The rows come from 7 hidden closed curves, with some noise, and rows from the same curve form a group. Each curve winds through 4 dimensions. The rows are also pushed far along 2 directions, which tell nothing about the answers.
In the rows, zero is written as 128.
Known rows, each followed by its group:
[135 123 121 123 145 146  97 126 115 148  80]	j903
[119 107 137  67  91 127 204  60  98 105  76]	j686
[154 120 117 169 151 141  68 142 152 154 118]	j457
[147 114 171 124 180 164 101  95 108 144 107]	j903
[143  95 152 112 208 158  63 101  90 174  88]	j447
[136 128 121 135  98 136 171 113 156 107 142]	j903
[142 104 131 161 128 150 135 120 125 134 100]	j457
[115 122 132 127 174 171 118 118  90 161  97]	j447
[122 113 161  96 135 120 168 115 120 122 102]	j257
[143 121 128 137 123 120 128 176 170 120 128]	j257
[130 128 117 149 152 112  73 167 135 145 163]	j447
[118 129  96 144 150 142 103 151 128 155 139]	j686
[134 136 111 130  99 126 135 104 138 127 102]	j669
[123 118 118 151 199 168  69 142 100 178 117]	j686
[127 103 125 117 114 114 151 124 123 118 130]	j686
[143  98 132  91  77 109 187  87 140  92 110]	j669
[142 119  92 158 143 133  66 193 152 148 117]	j224
[131 132 115 193 116 115 127 193 163 122 174]	j457
[108 145 124 138 126 112 123 169 116 120 161]	j447
[106 128 124  88 120 140 197  73 115 128 109]	j447
[121 126 145 103 114 109 174 152 142 100 141]	j257
[132 129 118 156 154 147 107 159 150 144 153]	j224
[134 128  89 155 107 119 127 147 168 133 147]	j669
[150 105 122 128 113 135 131 110 140 127  92]	j669
[146 115 125 130 140 145 116  94 137 142 117]	j903
[157 111 119 157 116 111  91 188 169 113 153]	j669
[139 131 135 127 143 123 100 116 136 137 136]	j903
[137 105 106 145 130 127 106 162 137 135 129]	j686
[142 110 133 185 189 189  61 172  98 165  93]	j457
[155 125 113 173 148 136  66 153 159 152 125]	j457
[132 127 150 111 151 147 119 121 111 135  84]	j447
[107 165 109 146 105 102 137 167 147 119 171]	j669
[108 141  98 112  75  88 196 144 165  95 187]	j224
[139 136 123 147 120 132 121 101 142 138 111]	j686
[142 121 126 181 169 137  46 225 136 148 136]	j686
[115 118 119 118 143 151 155 106 110 139 128]	j903
[139 108 117 165 177 142  72 149 136 173 122]	j257
[116 131 129 123 152 155 123  89  94 158  88]	j669
[118 131 149 125 134 142 145 136 102 118 116]	j457
[139 106 118 129 170 175  88  95  99 165  88]	j457
[133 124 139 109 114 101 116 120 118 114 126]	j447
[144 134 110 166 131 140 112 172 178 130 152]	j224
[127 104 154 105 146 141 137 109  90 130  89]	j686
[125 147 144 112 118 117 134 144 128 110 124]	j903
[108 153 123 108  58  80 182 125 131  80 171]	j257
[131  98 124 113 152 144 137 123 127 140 131]	j257
[121 114 122  96 108 145 177  60 101 128  80]	j447
[136 124 115 146 141 143 118 125 145 140 147]	j903
[146 126 116 203 123 134  98 195 162 131 141]	j457
[135 108 101 122 119 133 127  88 127 144 102]	j224
[110 138 132 120 107 103 149 127 114 111 155]	j257
[121 143 101 173 158 118  55 232 143 148 166]	j224
[111 145 141 119 103  96 156 154 128 100 156]	j257
[150 111 116 148 146 159 110 116 146 148 108]	j224
[128 134 145 145 169 149  93 154 115 146 126]	j224
[132 110 118 101  98 114 150  56 117 122 113]	j669

New rows. What belongs after each?
[135 115 109 135 141 158 120  91 121 159  80]	j669
[146 128 124 136 112 132 133 112 156 121 131]	j903
[138 118 106 143 142 140 100 180 150 128 165]	j257
[126 118 137 118 152 145 127 141 116 134 112]	j224
[111 115 134 109 168 163 137 108  86 151 107]	j903
[114 136 144  87  68  92 210 118 133  78 135]	j669
[140 128 104 146 124 128 106 208 169 111 181]	j257
[127 149 112 130  72  81 129 133 149 100 165]	j669
[135 130 147 154 162 145 100 101 117 155 117]	j686
[126 119 173  94 100 107 199  72 120 100 105]	j457
[128 169 133 187 158 134  69 169 147 152 155]	j686
[127 142 126 167 145 121 100 149 143 145 161]	j686
[124 135 101 138 101 110 128 154 145 111 179]	j257
[118 101 126  82 158 159 131  65  73 158  57]	j903
[128 110 106 112 113 137 164  64 125 139 101]	j669
[125 115 152 129 176 177 132 118  95 143 112]	j903
[128 104 164 122 180 145 109  92  86 166  67]	j257
[125 156 136 167 143 130  89 158 129 137 151]	j224
[127 120 114 129 141 143 114  81 109 155 105]	j669
[117 132 106 100  86  84 174 103 151 107 170]	j447
[146  80 135 111 172 161 127  97 122 158  82]	j257
[ 96 164 117 116  84  92 187 159 144  96 178]	j447
[135 112 137 110 131 146 132 106 106 133  74]	j686
[142 107 131 149 163 186 120 118 116 149  97]	j903
[140 104 139  83 115 111 139  64 117 122 100]	j447
[124 146 122  99  86 102 158 105 145 103 137]	j457
[139 137 117 127  82 110 159 113 169 102 148]	j903
[126 110 155  97 157 164 129  81  73 144  58]	j447
[117 138 117 113 136 118 109 140 118 138 122]	j903
[115 135 118 124 150 151 132  82 110 157 118]	j686
[115 101 137  72  97 130 232  65 117 107  96]	j669
[124 109 125  91 112 122 184 125 141 104 148]	j257
[110 141 112 111 104 125 169  75 118 132 113]	j669
[107 133 120 119 115 108 160 133 126 119 164]	j686
[124 116 102 141 176 163  85 136 109 171 115]	j686
[146 112 131 156 159 154  92 180 139 142 106]	j669
[124 120 121  63  23  74 235  31 136  71 128]	j669
[139 131 105 128  60  95 165 135 174  93 139]	j669
[120 104 112 105 143 134 139 128 117 140 119]	j224
[142 111 111 149 142 140  89 120 126 150 117]	j257
[119 131 144 140 153 120 108 141 111 144 126]	j257
[120 111 118  73 104 115 195  45 126 123 122]	j447
[111 140 122 119  97 100 154 127 123 107 164]	j257
[141 120 125 119 153 143  86 109 117 155  85]	j903
[125 136 100 150 130 138 112 118 134 151 117]	j669
[141 129 166 117 146 136 123 104 124 122 125]	j903
[108 155 135 114 138 144 137 123 107 133 107]	j686
[140  95 154  84 152 166 139 101  93 122  82]	j257
[141 123 129 126 127 138 117 185 145 106 142]	j257
[137 109 139 111 150 147 128 160 129 121 127]	j257
[138 125 116 124 120 134 122 102 134 133 114]	j457
[133 100 151  69 122 148 178  89 101 102  96]	j257
[109 139 146 102 114 116 168  98 103 113 130]	j224
[136 133 145 130 164 124  75 167 136 140 134]	j447
[106 146 127 136  86 112 183 160 129  91 162]	j457
[135  88 151  88 151 146 165  96 121 136  84]	j257
[128 131 138 139 142 127  87 159 106 132 120]	j447
[148 117 107 154 143 142  75 135 139 154 105]	j447
[117 129 128 112 124 121 135  90 104 131 127]	j669
[113 147 101 122  83 100 162 103 140 117 151]	j669
[157  85 120 143 156 149  86 130 133 150 112]	j669
[126 129 145 101 106 107 138 102 107 107 123]	j669
[146 137 134 151 111 132 134 142 165 109 149]	j903
[152  81 149  99 128 132 139  99 117 118  98]	j669
[113 135  96 128 110 129 145 150 132 129 126]	j903
[115 127 124 108  93 113 200 133 145 101 139]	j669
[145 129 101 165 128 140  90 153 155 145 108]	j669
[117 144 144 125 120 124 160 112 128 116 151]	j224
[115 125 116 112 114 145 167 117 114 124 100]	j903
[118  97 148  83 141 145 180  72  89 131  99]	j669
[127 124  97 109  38  70 207 115 178  77 178]	j669
[136 100 108 125 143 155 129  76 118 158  90]	j669
[135 119 130 165 186 153  64 185 122 159 132]	j669
[106 143 147  80 131 154 179  40  84 134  77]	j686
[108 148 120 115  90  90 163 124 131 103 166]	j669
[118  85 170 101 145 157 197  47  71 133  78]	j457
[123 105 151 120 183 173  94 100  55 161  70]	j447
[124 147  96 134 103 109 149 147 178 123 161]	j447
[131 116 141 129 149 147 129 148 121 134 101]	j669
[149 111 106 134 122 138 115 154 158 120 135]	j257
[116 125 135 120 148 120 110 135 101 136 141]	j447
[159 108 133 151 168 171  78 108 132 157  94]	j903
[100 131 135  93 126 137 186  93  97 124 117]	j447
[148 104 150 117 156 162 101 126 108 136  77]	j257
[119 122 112 140 181 161  79 166 104 165 116]	j686
[121 149 121 167 165 148  73 173 123 159 120]	j669
